The rows are grouped in 4 different ways at once. Each group adds its own fixed numbers to the row, and there is some noise. The rows also spread widely along 11 directions, which tell nothing about the answers.
Some rows, each with its group in each grouping after it:
[  0  -5   7   0   1   0  10  -3  12  -4  -4   4   6   2  -1  10   3 -18
  -4   1   3   4   8  -8   6  -1   6   1  -3   7  -6  -1   6   7   4  -4
   6] -> Q_588 (0) fom Visu
[ 5  2 -3 -1  0  7 14 -7  4  2 -2  1 -3 -3  2 -7  3 -4  0 -6  5  2  0  6
  0 -1 -1  1  0  2  7 -3 -1  0 12 -1  6] -> Q_39 (0) moba Visu
[  5  12  -6   4   5  -7   0   3  -6 -10   1   5   6   4  -3  -1 -10   6
   3   6   1   4   4  -7  -2   0  -6  11  -4   0   0  -3   0   0   1 -11
  -5] -> Q_588 (1) gop supi
[  8   0   1  16  -6  15  -6   1   9  -4   2 -19   0   8   9   5  -7   9
   8  -4  -2 -18   3 -10  -8 -18   4  -6   8   5   0  -8   1   6  -6   4
   7] -> Q_767 (3) fom Bisi
[ -2  10   0  17  11  12  -4  16   7 -22 -17   7   8  12   8   2 -12  14
  10  10   9  -2   1 -11  -5   8   5   1  -3   8   0  -4   9  24  -6 -10
  -5] -> Q_799 (3) gop Bisi
[ -9  15 -12 -11   3  -8   4  11  -7 -10  -1   6   1  -8  -9  -6 -15   4
   2  -1  -4   5  -5  -9   0   3   8  10 -16  -2   4 -12  -1  -2  -5  -9
 -14] -> Q_767 (2) moba supi
[ -6  10   1   9 -28  -3   4 -13 -16  -4   2  -2  -7   2   8   8 -14   9
   9  -9 -11   0 -22  -4   4 -14   6  -6  22  -1  15 -13  -3   6   3  19
 -10] -> Q_39 (1) moba supi
[ -8  14  -4   1  13  28 -10  25   9  -6  -4   2  -3   3  -2  -4  -5  22
   6   9  -8   3  -4  -8  -9   3  14  -1 -16   0  -7   3  -3  -8  -9 -23
  -9] -> Q_765 (2) moba Bisi
[ 10  -4  -2   2 -10  17  16 -21  11  11  10 -11  -8   7   4  -7  19  -2
  -2 -11   1  -7  -5   5   0 -20 -12  -9  16  -5   1  -6  -1  -1  11  14
  22] -> Q_927 (1) gop supi
[ 11  -6   3  -3  -8 -18  11 -21  -3   5  14   1  -1  -1  -2   5  -1 -16
   3  -5  -4  -9  10   4   4  -8 -22  13   5  -4   3  -3  -8  -5   7   0
   5] -> Q_799 (1) fom Bisi
[ 16   6   8  -7  24 -18   5  12   4 -21 -13  18  10 -11  -5  -7 -14   1
 -14   6   9  -9  21 -10   7  -1 -10  17  -9 -11 -10   7   5  10   0   0
  18] -> Q_765 (2) fom Visu
[-3 -5 -3 -7 -5  9  7 -9 13 -3 -8  4 -4  5  2 -4  5  6  1 -3 -1 -2 -4  5
  0 -1 -5 -7  7 -8 -2  3  8 14  1 11  5] -> Q_927 (1) moba Bisi
[ -3  -4  14   3  -2   2  -2  -2   1  -1   0   5   3   4  15   4   4  -6
   6   0   9   0   8  15  13  10  -8 -14  -1  10   6  -1   0   6   7   8
  -1] -> Q_799 (0) gop Bisi
[ 10   8 -12  13   2   1  15  -1   5  -2   0  -7   7   6   7  -9   3   4
   2  -9   7   0  -8  -3  -8  -6   0  -5  10   2   8 -17  -1   9  13   1
  -2] -> Q_765 (1) fom Bisi
[ -4  -3   7   7  -7  -1  -2  -3  -6  -1  -3   7  -1   3   7   7   0   5
  -2   2  -3   4  -9   3   5  -6   6 -11  16  -7  -4   8   2   5  -1  12
   1] -> Q_799 (1) fom Bisi
[ -1  -2  -3  17 -11 -17  -3  -7 -16  -5   8   7   9   8   6  12  -3  -5
  10  -2   1   9  -5  11   5   8  -4  -5   6  10  11  -6   1   4   9  -3
 -28] -> Q_767 (1) gop Bisi
[ 10 -12 -24   1  10  -4 -13   6  10 -16  -5   4  14   6 -12  -4  -4   6
   8   7  -4   5   7  -2 -15   7  -2  13 -18  -6 -22  11  13   9  -5 -19
 -17] -> Q_39 (1) moba Bisi
[  3 -16  10   2 -12   7  -1 -14  12   3  -2   8  -8  12   2  10   5  -1
   3   6   0  -6   9  17   6   4 -15  -2   9  -7  -1  22   3  12   0   6
   9] -> Q_767 (1) fom Bisi
[  9 -14   7  -8  12  -6  -5  -7   9   6  13   0   8   1   6   0  21 -22
  -2  -6   5   5  14  14   8   9 -10 -16 -12   9 -15  -1  -1 -14  16  -2
  -6] -> Q_765 (1) moba Bisi
[  5   5   2 -11  10   8   7  -1  10   1  -1   2  -4  -1  -2  -7   4   0
   1   3   4   0  11   6   0   4  -9   4 -11  -2  -1   4  -4  -3   5  -9
   8] -> Q_39 (1) moba Visu
[  5   4  -1   0   2 -16   0  -5 -13  -9  -4  14   2 -10  -1   0  -8   6
 -13  -6 -12   2 -10  -7   1 -12   6  -2  16 -18 -14   6   6   0   3  13
  -1] -> Q_765 (1) moba Bisi
[ -8 -12 -11   3  -6  18  -1   6  14  -3 -16  -2   3  12   9  -7   7  13
   1   0  10   8 -14  11  -4   4  15 -23   6  -3  -1   7  12  27  -1  15
  -1] -> Q_765 (0) fom Bisi
[ -2 -10   2   6  -5  -9 -10  -1 -12   1   8   0   3  -1  -3  14  -3  -8
  -7   1  -8   5  -4  -2   0 -12  14  -4   5  -1 -11   9   2 -10  -4  -3
  -9] -> Q_767 (3) fom Visu
[  7 -11   9   9   5  14 -16   5   5   8  13  -7  -2  12   5   4   8  -1
   7  10   5  -2  13  12  -3   1  -5  -4  -9   7  -8  16  -8 -18   1 -16
   6] -> Q_799 (3) fom supi
[  6  13   3  -4   2  19   0   6  18  -3   9 -14  -3   1  -6   4  -6   1
  10   7 -10 -13  13 -23  -5 -14  -2  14 -15   3 -11  -8  -6 -10 -10 -21
  10] -> Q_39 (1) fom supi
[  2  13   7  -3  10   8   9   2  -7   5   0  15 -10  -3   2  -9   2  11
  -6   7   0   3   1   9   2   0  -8   2   5 -14   2  13  -8  -8   4  -5
  13] -> Q_799 (1) gop Bisi
[  5   4  -9 -13  18 -10  -2  13  -1  -4  -1  -7  11 -12   2 -17   1   4
 -14  -5   7   7  -1  -6  -1 -12  12 -12  -6 -12 -22  -5   6  -5  -3  13
  10] -> Q_799 (1) fom supi
[-1  5  0 -7  7  6 15 -1 13  1 -1  7 -3  3 -4 -2  7 -8 -3  3 -1  2  1 -4
 -1  2 -1  2 -2 -4 -5  1  0  5  4 -9  5] -> Q_765 (1) fom Bisi
[  9  -2 -10 -23  20 -10   9  -4  12  -2   3   1   9  -4  -7 -17   7 -13
  -8  -1  13   4  16   8   2   6 -15   5 -21  -3  -9  -4   1   6   7  -6
   4] -> Q_765 (1) gop Visu
[ -3   7  -1   7  -1 -18  -2   7 -17 -13  -6  13   2   2  -1   5 -23   7
   6   9  -2  -1   0  -5  -3   5  -1  15   2  -3   7   4   0   8  -6 -11
 -12] -> Q_799 (3) fom Bisi
[ 13 -17  -4 -10  -1   7   1 -15  15   7   4  -9  -4  -4   1 -11  12  -4
  -7 -12   1 -11  11  14  -1 -10  -9  -8   0 -10 -11  10   5  -1   4  14
  18] -> Q_767 (0) moba Bisi
[-15  -5 -12 -16 -14  -6  -9   0 -10   0   9  -8   4  -7  -2   0  -6  -2
   1  -5  -9   8 -11   0   3 -11  14 -11  -8  -2  -8  -8   4  -3  -8   9
 -14] -> Q_39 (0) gop supi

New rows, each followed by its group in each grouping:
[  3  -8   2  -7   1 -18  -3  -2  -5   4   8  -4  10   1   8  -1   4 -11
   4  -1  13   7   9  20   9   9  -9 -10 -11  10   6  -6  -6  -5  10   2
 -11] -> Q_39 (1) fom Visu
[  8   3  -8  -3  19  -9  12   1   2  -1  -3  12   7  -1   0 -12  13  -5
  -5  -2   9  10   4   8  -2  12  -7  -1  -5  -3  -5   1   4  -4  17  -9
  -4] -> Q_927 (1) moba Bisi
[ -8  -4  -1  -6  -1   2  12  -3   8  -5 -11   7  -3   5  -1   1   1  -3
  -4   2  -1   0  -5  -7  -1  -3   6  -2   7  -7  -5   2   9  15  -3   3
   6] -> Q_927 (3) fom Bisi
[ -6  23   8  -7   6  14  11  13  11  -3  -3   0  -5  -4  -3   3 -11   1
   2   6  -9  -6   8 -22  -1  -4   7  11 -10   2   1  -9  -6  -6  -6 -21
   8] -> Q_588 (0) fom Bisi
[ -9   4   5 -11  -4  11  -2  -2   8   3  -3  -6  -7   1   8  -3  -1   7
   3  -2   6  -2   1  13   7   3   1 -16  -4   1   6  -4  -2   8  -2  13
   1] -> Q_767 (1) moba Visu
[ -1   9   5  18 -17  11  18 -10  -6  11   3   9 -14  13   7   5   4  10
   8   2  -3   1 -13  11  -1  -1  -8   0  24  -2  24   5  -9  -2  13  -4
   2] -> Q_927 (1) fom Bisi
[  4   2  12  14   9  11   5   6  14  -4  -4   8   4  12   7  10   8  -7
   6  10   7   1   9  -3   3  10  -2  -2  -1  10  -3   3   1   4   6 -14
   2] -> Q_799 (1) fom Bisi
[ -3  -5  10  -4   7  -2  -3   2   6  -6  -6   1   6   4   6   4   1  -8
  -6   2   9   1   3   0   6   0   8 -13  -2   5  -7   0   4  10   0   6
   2] -> Q_765 (3) fom Visu
[  8 -15  -5   5 -16   1   3 -22   1   3   5  -5  -2   3   0   5   4  -3
   1  -9  -5   0  -9   7  -1 -14  -2  -4  15  -4  -3   2   2   5   7  13
   0] -> Q_39 (1) moba Visu
[-12  -3   5 -12  -6   8  17 -11  11  12   6  -1  -7   1  -2   6  16 -21
  -4  -4  -5   6  -5   0   8  -4   8 -13   2   2  -3  -8  -1   0   3   3
   1] -> Q_767 (1) fom Bisi
[  9  -4 -10  -9  -8   1  12 -14   0  16  12 -10 -16   5  -3 -18   1   4
   0  -4   8 -11   6  23  -7  -6 -22   8   3 -11  19   7 -13  -5   6   0
  17] -> Q_767 (3) fom supi
[ -6  25   6  -4  21 -19   7  18 -18 -10  -7  20   4  -9   4  -7  -8   0
  -9   2   7  11   0  -7   5  13   8   1  -6   2   4  -6   0 -11   9 -11
  -8] -> Q_927 (3) moba supi
[ 16   6   5   8   9  -4 -16   5 -10 -16  -2  -5   5  -5   7  -3 -21  20
  -4   1   3 -16  11  -7  -2 -20  -5   4   6  -8  -7   4   1   3  -9   9
  14] -> Q_799 (3) gop Visu
[ -6  -2   6   3 -11  -9   4  -6  -2   2   8   4   2  11   6  11   0 -11
  13   1   1   5   0   9   7  11  -8  -4  -1  13  13  -8  -6   4   8  -6
 -20] -> Q_765 (1) fom Bisi
[  9 -14  -1  -2   2  -4   3 -10  11   2   4   4   3   5  -3   2  10 -11
  -4   0  -1  -1   5   4   0  -3  -8  -1   1  -6 -13  10   4   4   5   0
   4] -> Q_765 (1) fom Bisi
[ -8   6   8 -14  10  -4   7   4   4  -5  -7   6   8  -4   4  -1   0 -12
  -5   1  11   7  10   1  13   9   2  -8 -12   8   2 -10   2   7   4   1
   1] -> Q_588 (0) gop Visu
[-12   4   8  -7  -4   5  -3   1  -3  -4  -2   7  -6   5   2   3  -5   3
   2   7  -1  -1   0   1   6   0  -2  -3  -2   1   1   3   2   3  -6  -1
   1] -> Q_927 (3) gop supi
[  3  -6  -1   4  -1  -6 -17   0  -6  -9   6   3   9   3  -2   9  -7   2
   1   4  -5   4   3   2   1  -5  -2   0  -5  -1 -13   8   4   1  -3  -5
 -13] -> Q_765 (1) gop Visu
[  4 -15  -3   8 -16  16  12 -16  12  11   1  -1 -10   9  -2   2   9  -4
  -1  -2   3  -1  -1  15  -2  -6  -4   1  12  -5   7  17   2  10   5   3
  14] -> Q_767 (0) fom Visu
[  1  11  16   4  10  13   1  10   6  -4  -4  -1  -3   2  10   5  -1   4
  -5   1  -2  -7   1 -13   2 -10  12 -12   7   2  -6  -3  -1  -1  -1   1
  11] -> Q_765 (3) fom Bisi
[  6   8   3  -2  -6   2  12  -7  -6   6   5   3 -10  -5   3  -7   0  -1
  -1  -7  -2  -2   1   6   3  -4  -6   3   5  -3  11  -2  -7 -12  12   2
  10] -> Q_39 (0) moba supi
[ -1   3   0   0   4  -6   1   6  -2  -7 -14   9   2   0   6  -5  -5  15
  -6   3   9   0  -1   8   3   3   1  -9   8 -13   1   9   7  15  -2  15
   4] -> Q_767 (1) fom Bisi
[  1   7   0  11  -9  10   0  -4  -8  -3   2  -1  -6  -2  -1   8  -7  11
  -1  -2 -16   1 -15 -11  -4 -21  14  -1  17  -7  -6   2   0  -6   0   3
  -1] -> Q_39 (1) moba Visu
[-11  13  14 -13   6 -18   8   6 -10   3  10   8   0  -4   2   8  -6 -18
   4   4  -1   0  12  -3   9  10  -6   5 -14  14  10 -14 -11 -17   3 -21
 -14] -> Q_927 (3) fom Bisi
[ -2  16   2  -2   1   5   9  -1  -4  -4  -1   6  -6  -9  -6   4  -7   4
 -11   0 -11   1  -5 -15   2 -19  10   4   9 -12  -8   1   2  -1  -6   0
   7] -> Q_767 (1) gop Visu
[ -8 -13  23 -19  -5  -3  -7 -14  -2  11   9  10 -13   2   6   7   6 -14
   0   1  -2  -5  12  24  14  10 -16 -11  -3   1   2  14 -10  -8   4   5
   2] -> Q_765 (3) moba Bisi
[  6  -2  -1   3   0   6   2  -3   7 -12  -8  -2   2   9   7  -3  -6   8
   7   1   7 -11   6   1  -2  -2  -9  -1   2   2   4  -5   5  21  -2   6
   5] -> Q_39 (3) gop Bisi
[  0 -16  22 -19   1 -13 -21   4  -2  -7   0   7   3  -9   4  10  -6   0
  -6   4  -6  -9  15   4  19  -7  -2 -13  -6  -8 -20  14   3  -4 -14  21
  10] -> Q_39 (2) fom Bisi
[ -7 -28   0   4 -16  -1 -14  -6   3   1   0  -2   7   8   5  12   3  -7
   3   1   3   8  -5  15   6  -1   8 -16   3   3  -8  14   9  13  -4  14
  -7] -> Q_799 (0) fom Visu
[  4 -11  24  -9   2   0  -2 -15  18  -5  11   4   0   1  -5  24   5 -34
   5   0 -16 -17  27 -17  10  -4 -13  10 -12  11 -21  -1   3 -10  -2 -16
   5] -> Q_927 (3) moba Bisi
[ -3   6   4  -4  -4   5   1  -4   4 -10  -4  11  -5   4  -3   5  -9   6
   2   7  -8  -5   2  -5   3  -2  -8   7   2  -8  -3   6   3  14  -6  -3
   0] -> Q_765 (1) gop Bisi
[  6  -7   5  -6   3 -10   2  -5   5  -8  -7   0  10  -6  11  -4   3 -10
  -2 -12   8  -5   8   3  11   1  -1 -15  -1   4  -6 -10   9  10   8  21
   4] -> Q_39 (0) moba Bisi
[ -7  11  18 -14  -1 -10   4  -2 -12   1   9   6  -3 -13   8   4  -4 -12
  -7  -7  -6  -2   5  -1  18  -5  -2 -10   0   1   2 -10  -6 -12   4   8
  -1] -> Q_765 (0) gop Bisi
[  5  -3  19  16   4  -8 -15   5 -14 -10  -1  17   8   1  10  16   2   2
  -3   7  -2   7   3   3  12   0   3 -13  10   1 -13  15   6  -5   4   3
  -6] -> Q_39 (1) gop Bisi
[ -9   7  10 -20  -8  -5  21 -10   6   5   2  10 -11  -2  -2   0  -6 -15
   2   0   0  -7  10   5  11   8 -17  10  -6   0  17  -5 -10   5   5  -4
   6] -> Q_765 (0) fom Bisi
[  0  17  -6 -11  12  10  18   2  -2   8  -1   6  -9  -8   0 -19   8  12
 -12  -3  -2   2  -7   1  -2 -12  -1  -5   7 -17  -1  -1  -3 -10   5   1
  15] -> Q_927 (1) gop Bisi
[ 28  -8   0  17   8 -14  -2  -9  -6  -5   5   7   9   1   3  -2   6   0
  -2  -4   2  -3   9   9  -2  -2 -16   4   8  -5  -8  11   2  -8  17  -2
   2] -> Q_39 (1) moba Bisi
[  1  -6  -8  15 -10   1  13  -8   4 -19 -12  18   3   3 -12  11  -3  -5
  -1   0 -11   8 -16 -22  -2  -9  14  13  11  -6 -12   3  18  19   1   1
  -2] -> Q_39 (2) moba supi
[ -5 -19   0  -8 -18  -1  17 -24  10  11   1   7  -8  14   1   2  13 -13
   8   1   5   4  -2  25   6  10 -17  -5   7   0  13   6  -2  18   9   7
   0] -> Q_39 (1) fom Bisi
[ -5  15  -9   4   7  10  10  13   5   1  -1  -1   2   5   1  -4   4   6
   5   3  -1   6  -7  -6  -7   1   8  -2  -4   3   3 -10  -2  -4   2 -17
  -8] -> Q_927 (1) fom Bisi
[  7  -2   6  -6   8 -13   1  -3  -2  -4  -6  13   1  -2   4  -7   4  -1
  -8   0  14   3  11  18  10  12 -11  -6  -1  -6  -1  12   4   4  10  13
   7] -> Q_767 (1) moba supi
[  1  -7 -15  -7   9 -13   1   0  -3  -6  -5   9   5   4  -4 -11  -2  -1
  -1  -2   6   7  -2  10  -7  12  -3   2  -8  -4  -3   5   5  10   5  -7
 -13] -> Q_765 (3) moba Bisi
[ 26 -18  -9  21 -12 -15  16 -23  -1  -1   5  -1   8   2   1   3   5 -15
  -3 -13   4  -4   0   2  -3 -16  -9   8  20  -2   3   1   6   7  18   9
   9] -> Q_39 (0) fom Visu
[ -1  -6  -4  -7  -6   3   8  -8   5  -4   1   4  -2   3  -6  -1  -5  -2
   7   3   0  -1   3   3   4  -1 -10   9  -8   1   7  -4  -1  11  -2  -4
   0] -> Q_39 (2) gop Visu
[ -4   4   0  14   0  19   2   7  18 -16 -13  13   2   7  -8  14  -1  -7
   3   8  -6   5   2 -18  -2   6  15   9  -6   4 -15  11  16  12  -3 -19
  -4] -> Q_767 (0) moba supi
[ 18  -3  -1  13  -2  -9  -1  -2  -4  -5   2 -12   7   7  14  -8  -4   8
   5  -6  16 -11   6   9  -2  -6 -11  -6   8   5  10  -8  -3   4  10  13
   7] -> Q_39 (3) fom supi
[ -5 -16  -4  -8 -19  -8 -18  -7  -8 -10   4   0   1  -3  -4   7 -13   7
   5  -3 -14  -2  -9   0   4 -13   5  -3   0  -7  -9   4   6   4 -11  18
  -8] -> Q_39 (2) moba supi
[ 22  10  17  14  21  -2   5   3   7 -15 -12  12   7  -5  13  -2   7   6
 -13  -5   6  -9  11 -11   6  -8  -4  -9  16  -7 -14   3  11   1  13  14
  23] -> Q_927 (1) moba Bisi
[  8   7   6  12  13 -12   5   9  -9  -9  -6   9   8   1   6   3  -5  -3
  -2   4  12   4   5  -2   2   4   4   2   1   7   4  -1   0   1  10  -8
  -2] -> Q_39 (3) fom Visu
[  4   7  -3  10  -2   7  -4   1  -5   3   8  -1  -3   8   5  -3   2   8
   7  -1   0   5  -5   9  -4   3  -3  -4   1   3   6   1  -7 -10  11  -8
  -9] -> Q_765 (1) moba supi
[-10   3 -15 -15  15 -11 -10  16  -3  -5  -7   3  12  -1   1 -11  -2   9
   1   2   7  18  -3   8  -3  17  10 -12 -18  -1  -6  -4   4   1   0  -5
 -22] -> Q_588 (1) moba Bisi
[ -2   8  -3  -8   6 -10   4   5 -10  -8  -9  14  -1 -10  -9  -2 -11   9
 -18   4  -7   8  -9  -8   0 -12  12   5   8 -23 -14  15   6   5  -6   4
   5] -> Q_765 (1) fom Visu
[-5 -5 -2 -5 -5 -6  2 -5 -1  0 -1  8 -1  4 -2  2  0  0 -1  3 -3  6 -6  7
  1  2 -1 -3  3 -7 -2  8  1  8  1  1 -6] -> Q_765 (1) fom Bisi
[  0  -4   6  -4  -2  24   3  -1  12   8   0  -7 -12   8   3  -1   6   6
   2   4  -2  -8   2   4  -3  -9   1  -8   3  -3  -1   7  -5  -2  -4  -2
  16] -> Q_39 (3) fom Bisi
[  4  -3  -2   3  14   3  15  -6 -13  16  -1  22  -8  -8  -4 -10  26  -1
 -31  -5  -1  27 -22  15  -1  -7  18 -17  23 -23 -15  27   3 -18  21   6
  11] -> Q_765 (1) moba Visu
[  4  22  10  28   4   3   6   6 -14  -4   2   8   3   3  11  11  -1   3
   0   1   4   7  -4  -4   5  -3   8  -7  13  10  10  -7  -4  -8  13  -8
  -8] -> Q_767 (1) gop Visu
[ 10  -4   3  10   8 -15  -1  -1  -4  -8  -1   7  13  -6   6   4   3 -15
  -7  -8   8   5   9   3   7   4   5  -6  -2   7  -6   0   8  -2  13   3
  -6] -> Q_767 (0) moba Visu
[ 15  -7 -10  14   5  -7   5  -7   4  -4   4  -6  17   8   5  -1  12  -8
   0  -8   7   6  -1  -2  -2  -4  -2 -10   7   7  -6 -13   7   5  14   3
  -5] -> Q_588 (1) gop Bisi
[ -1  -1  11  10 -19 -11  -3 -16 -25  -3   2  13 -12  -2   5  12 -16   9
   0  -3 -14  -8 -12   3   4 -14  -3   3  29 -13   7  11  -3   1  -1  16
   2] -> Q_799 (3) moba Bisi
[  7  -4   3   3   7 -10   3  -5   6 -20 -14  18   5   5  -3   4 -10  -5
  -2   4   6  -3   9  -4   1   8  -6  13  -1  -1  -5   9  10  24   3  -2
   0] -> Q_765 (3) moba Visu
[ 11   2   1  13  12  -1   8   1 -13  -4 -12  25  -6  -1  -2  -5   2  13
 -14   4  -2   8  -8   4  -5  -1   5   4  19 -18  -7  27   6  -3   9  -5
  10] -> Q_39 (3) moba Bisi
[ 17   2  -2   9  24  -3  -1  12   2   2   6   6   8   2  -2  -5   8  -2
  -2   9   7   6  15   6  -6   8  -9   7 -11  -1 -11  13  -5 -18  11 -26
   1] -> Q_799 (1) fom Bisi
[ 21  12  16   7  14  -8  -3   3  -8  -7   3   1   7 -12  12  -1   3   0
 -13  -9   0  -6   9 -11   9 -16   3 -11  10  -2 -16  -5   1 -19  11  16
  15] -> Q_39 (1) moba supi
[  1  14   8   0   9   8  -6   8  -9   6   7   4  -7  -4   4  -2  -1  11
  -4   3  -4   6  -1   7   0  -2   3  -5  -1  -5  -1   9 -11 -21   5 -10
  -2] -> Q_765 (1) moba Visu
[  1 -15   2   8 -12   6 -12  -4  -2   4   6  -2  -2  14  12  -5   5  12
  11   1  15   0   3  34   7  10 -16 -16   0   6  18   8  -4   6   6  13
  -2] -> Q_767 (2) gop supi
[ 14  -4   2   3   8 -20 -10  -1 -13  -5  10  -1  14  -5   8   0   3  -3
  -3  -6   3   0   8   5   7  -7  -6 -13   1   1 -11  -5   1 -11   9   9
  -6] -> Q_39 (1) gop Bisi
[ 16   7   2   4   3  10   3  -7  -3  14  13  -9 -10   1  10 -12   6  12
   0  -6   5  -5   3  20  -4  -6 -15  -6   6  -3  13   1 -17 -19  16   0
   9] -> Q_765 (1) moba Visu
[ -2 -16  13 -16   3  -8 -22   2   9  -5   2  -6   9  -3   6   7   1  -5
  -1   2   0  -6  14   4  12  -4  -1 -18 -10  -2 -25   6   6   2 -12  18
   3] -> Q_799 (1) fom Bisi
[  5  -4   5   5 -11   6  -7  -4  -7   8   8  -7  -5   4   6   4  -1  11
   4   2  -2  -1  -2  15   0 -10  -4  -8   9  -3   5   9  -9 -10   2   3
   2] -> Q_39 (1) fom Visu
[ -1   5  13  16   0   8   4  -2  -5   0   2  15  -2   9   7   9  12  -4
  -3   4   2  13  -7   4   8   3   4 -13  13   3  -1   8   1  -2  13   0
  -1] -> Q_765 (1) gop supi
[  9  -7   9  23 -22  17   0 -12  11   3   7  -8  -5  19   9  14  -3  -1
  19   2   1 -12   7   9  -1  -2 -14   6   8  14  20   4  -7   9   8  -8
   0] -> Q_765 (0) fom Visu
[ -3  18  -1   3  11   8   0  18  -1  -8   3   4   2  -3  -2  -1  -8   3
   7   5  -4   4   1 -14  -1   3   7  10 -16   7   0 -11  -6 -11  -2 -21
  -7] -> Q_799 (2) moba supi
[ 14  -3  -1  20   1  -3  -1  -2  -9  -8 -12  17   1   9  10  -5   1  21
   0   3   9   5  -6  19  -2   9  -7  -6  19 -11   6  20   6  11  13   8
   0] -> Q_39 (1) moba Bisi
[ -9  -1  -8  -9  -2  -4   8   2  -4  -3  -7   9  -2  -8  -4  -5  -7   4
  -9  -1  -5   5 -10  -3   0  -6  11   0   5 -16  -6   7   6   8  -6   7
   4] -> Q_799 (0) fom Bisi
[  9  15  10  -9   7 -19  11  -1 -12  -3   2  10  -7  -7   2  -6 -16   2
  -6   0   1 -13  11   0   4  -3 -18  15   3  -9  12   1 -12  -5   5  -4
  11] -> Q_765 (3) fom Bisi
[  7   8  -5  19  12   9  25   3  14  -8  -8   8   6  14   0  -1  10 -13
  -1   2  11   8  -3 -15  -7   6   8   6   3  11   0  -8   7  13  16 -19
   3] -> Q_765 (3) fom supi
[  4   3   0   1  -1  -4  11 -10  -2  -1   2   9  -2  -1  -1   2   3  -7
   2  -3  -5   3  -2   0   1   1  -5   4   4  -2   0  -2  -1  -2   9  -5
  -4] -> Q_39 (1) moba Bisi
[ -2  11   4   0   3   4   6   3   7  -5   2  -4   1   5   0   8  -9  -8
   6   3  -1  -5   4 -15  -2  -3   4   7  -8  12   3 -14  -5   3  -2 -16
  -5] -> Q_765 (3) fom Visu
[ -5   4  33   3  -7 -18  -6  -2 -16  -9   5  20  -3  -4  -1  35 -15 -20
   0  10 -20  -6  11 -18  16  -5   3  11   5   5 -10   8  -3 -13  -7 -12
  -6] -> Q_39 (3) fom Bisi
[  4  -4  -2   0   6   5   2   4  21  -9  -3 -10  13   2   6   1   4 -13
   2  -6   5  -6   9 -13   1  -3   6  -8 -10  10 -12 -15  10  11   2   1
   0] -> Q_765 (0) fom Bisi
